The rows come from 4 hidden closed curves, with some noise, and rows from the same curve form a group. Each curve winds through 4 dimensions. The rows are also pushed far along 2 directions, which tell nothing about the answers.
In the rows, 128 means zero.
Known rows, each followed by its group:
[200 103  76 155  90  87  87  90 111 121   4]  j_320
[101 140 139 141 144 120 130 142 133 125 174]  j_720
[113 141 129 150 142 121 126 140 145 127 156]  j_684
[118 124 124 136 118 115 112 131 122 119 131]  j_720
[157 132 143 131 111 130 132 140 131 132  92]  j_986
[127 100 147  97  95 148 134 125 110 112 142]  j_720
[126 142  89 148 155  98  98 112 146 144 102]  j_720
[141 127 143 128 132 126 137 129 118 121 121]  j_684
[133 122 117 125 140 122 127 113 120 129 121]  j_720
[157 136 112 146 135 106 120 119 116 137  75]  j_720
[106 152 112 123 163 113 116 123 141 161 129]  j_320
[140 122 126 121 114 146 132 129 114 115 102]  j_986
[127 116 149 109 120 134 134 126 138 127 152]  j_320
[142 142 135 142 136 117 130 136 123 130 105]  j_986
[102 138 117 131 130 128 122 135 114 129 141]  j_320
[110 105 175  95 114 176 163 141 117  95 195]  j_320
[112 114 158 116 108 167 149 149 126  95 174]  j_986
[131 110 145 122  87 127 117 136 133 113 135]  j_720
[ 91 164 146 127 167 140 145 154 136 142 171]  j_986
[136 122 146 111 104 151 143 136 131 129 131]  j_986
[129 154 110 134 175 114 123 118 131 150 100]  j_684
[106 138 159 122 141 141 148 148 130 126 175]  j_684
[121 135 135 141 114 131 129 148 135 126 140]  j_684
[131 135 137 129 135 128 131 133 152 137 134]  j_684
[124 148  90 153 155 109 113 121 109 135  93]  j_684
[107 139  98 122 151 127 130 116 128 159 141]  j_986
[120 155  83 140 157 121 114 120 136 157  93]  j_986
[102 124 157 100 132 142 140 134 139 134 183]  j_320
[ 83 146 122 115 155 118 120 129 134 156 171]  j_320
[113 158  92 155 169  97 106 124 115 143 103]  j_720
[150 127  94 131 151 113 114  98 119 135  73]  j_684
[106 140 134 117 152 146 139 133 123 129 148]  j_320
[161 124 117 157 107 107 113 127 143 124  89]  j_684
[157 137  97 145 134  98  99 113 154 151  68]  j_720
[137 122 123 130 144 131 130 116 125 116 119]  j_320
[133 141  81 156 151 102 109 111 126 144  91]  j_986

New rows. What belongs after each?
[ 91 139 127 125 131 133 126 140 116 132 160]  j_320
[ 76 143 131 122 140 137 131 144 118 133 182]  j_320
[162 119 125 151 110 124 124 129 130 106  89]  j_320
[119 121 121 109 129 133 124 117 118 129 128]  j_720
[178 116 122 142 103 112 115 119 152 129  73]  j_684
[100 142 119 126 129 119 116 136 126 146 143]  j_320
[ 91 173  68 140 201 107 116 112 123 179 118]  j_986
[148 130 111 153 116 104 107 126 133 127  90]  j_320
[133 102 132 123  90 124 114 124 117 106 125]  j_720
[146 111 102 136 102 106  97 111 119 119  82]  j_720
[104 133 144 130 124 150 143 150 119 110 162]  j_320
[115 111 128 126 113 141 132 127 130 110 161]  j_684
[135 146 105 156 152 104 117 125 114 132  94]  j_684
[120 124 131 120 101 121 117 134 127 136 134]  j_320
[ 89 150 140 133 157 135 142 148 115 126 176]  j_684
[158 138 130 138 116 120 125 134 138 141  82]  j_986
[160 126 139 133  95 129 125 138 140 127  90]  j_320
[126 125 115 115 112 117 114 119 119 142 111]  j_320
[126 131 110 125 131 105 108 115 134 150 113]  j_320
[131 133 153 124 117 139 142 145 139 133 143]  j_986
[ 99 157 136 131 151 136 134 150 140 140 153]  j_320
[ 93 137 116 116 140 126 120 127 115 142 149]  j_320
[185  92 163 129  53 125 128 135 139 106  98]  j_720
[144 122 114 118 139 128 127 108 119 129  97]  j_684
[114 154  98 126 161 112 111 118 128 159 101]  j_320
[126 122 129 123  97 118 115 132 127 137 126]  j_320
[128 120 132 124 143 137 137 120 125 112 138]  j_320
[108 127 123 121 132 143 130 130 148 129 160]  j_684
[151 122 131 141 131 130 130 125 134 111 106]  j_320
[ 88 144 108 138 154 112 108 130 124 130 150]  j_720
[131 116 144 103 108 134 130 126 132 135 133]  j_320
[ 90 113 161  94 123 170 158 139 117 110 206]  j_684
[ 76 158 159 119 163 149 154 159 142 141 209]  j_986
[134 134 116 142 130 133 122 131 121 114  98]  j_986
[177  90 142 104  57 135 118 118 123 114  75]  j_720
[124 139 145 141 128 130 136 148 144 127 148]  j_986
[117 147 111 151 150 107 123 130 142 149 141]  j_986
[167 106 151 137  86 134 133 136 119  95  99]  j_986
[118 124 127 114 122 116 117 121 132 144 137]  j_320
[143 116 143 140 109 118 127 132 134 117 134]  j_720
[148 129 104 144 116 128 116 127 132 122  80]  j_986
[118 153 117 148 145 117 124 140 121 137 116]  j_684
[134 128 161 115 118 145 148 144 120 121 136]  j_986
[109 155 102 137 182 127 126 123 124 138 118]  j_320
[128 127  90 133 135 120 120 110 120 143 110]  j_986
[102 146  98 126 154 131 127 123 134 157 139]  j_986
[135 122 124 137 128 114 119 121 143 127 129]  j_720
[104 144 122 138 153 140 132 139 121 116 142]  j_986
[112  91 157 108  97 149 144 130 112  92 190]  j_320
[119 136 142 129 139 133 135 137 155 133 157]  j_684
[ 91 148 107 151 162 119 123 134 125 128 158]  j_684
[131 104 158 117  77 133 124 141 133 107 148]  j_720
[108 121 133 108 153 144 142 117 119 122 160]  j_684
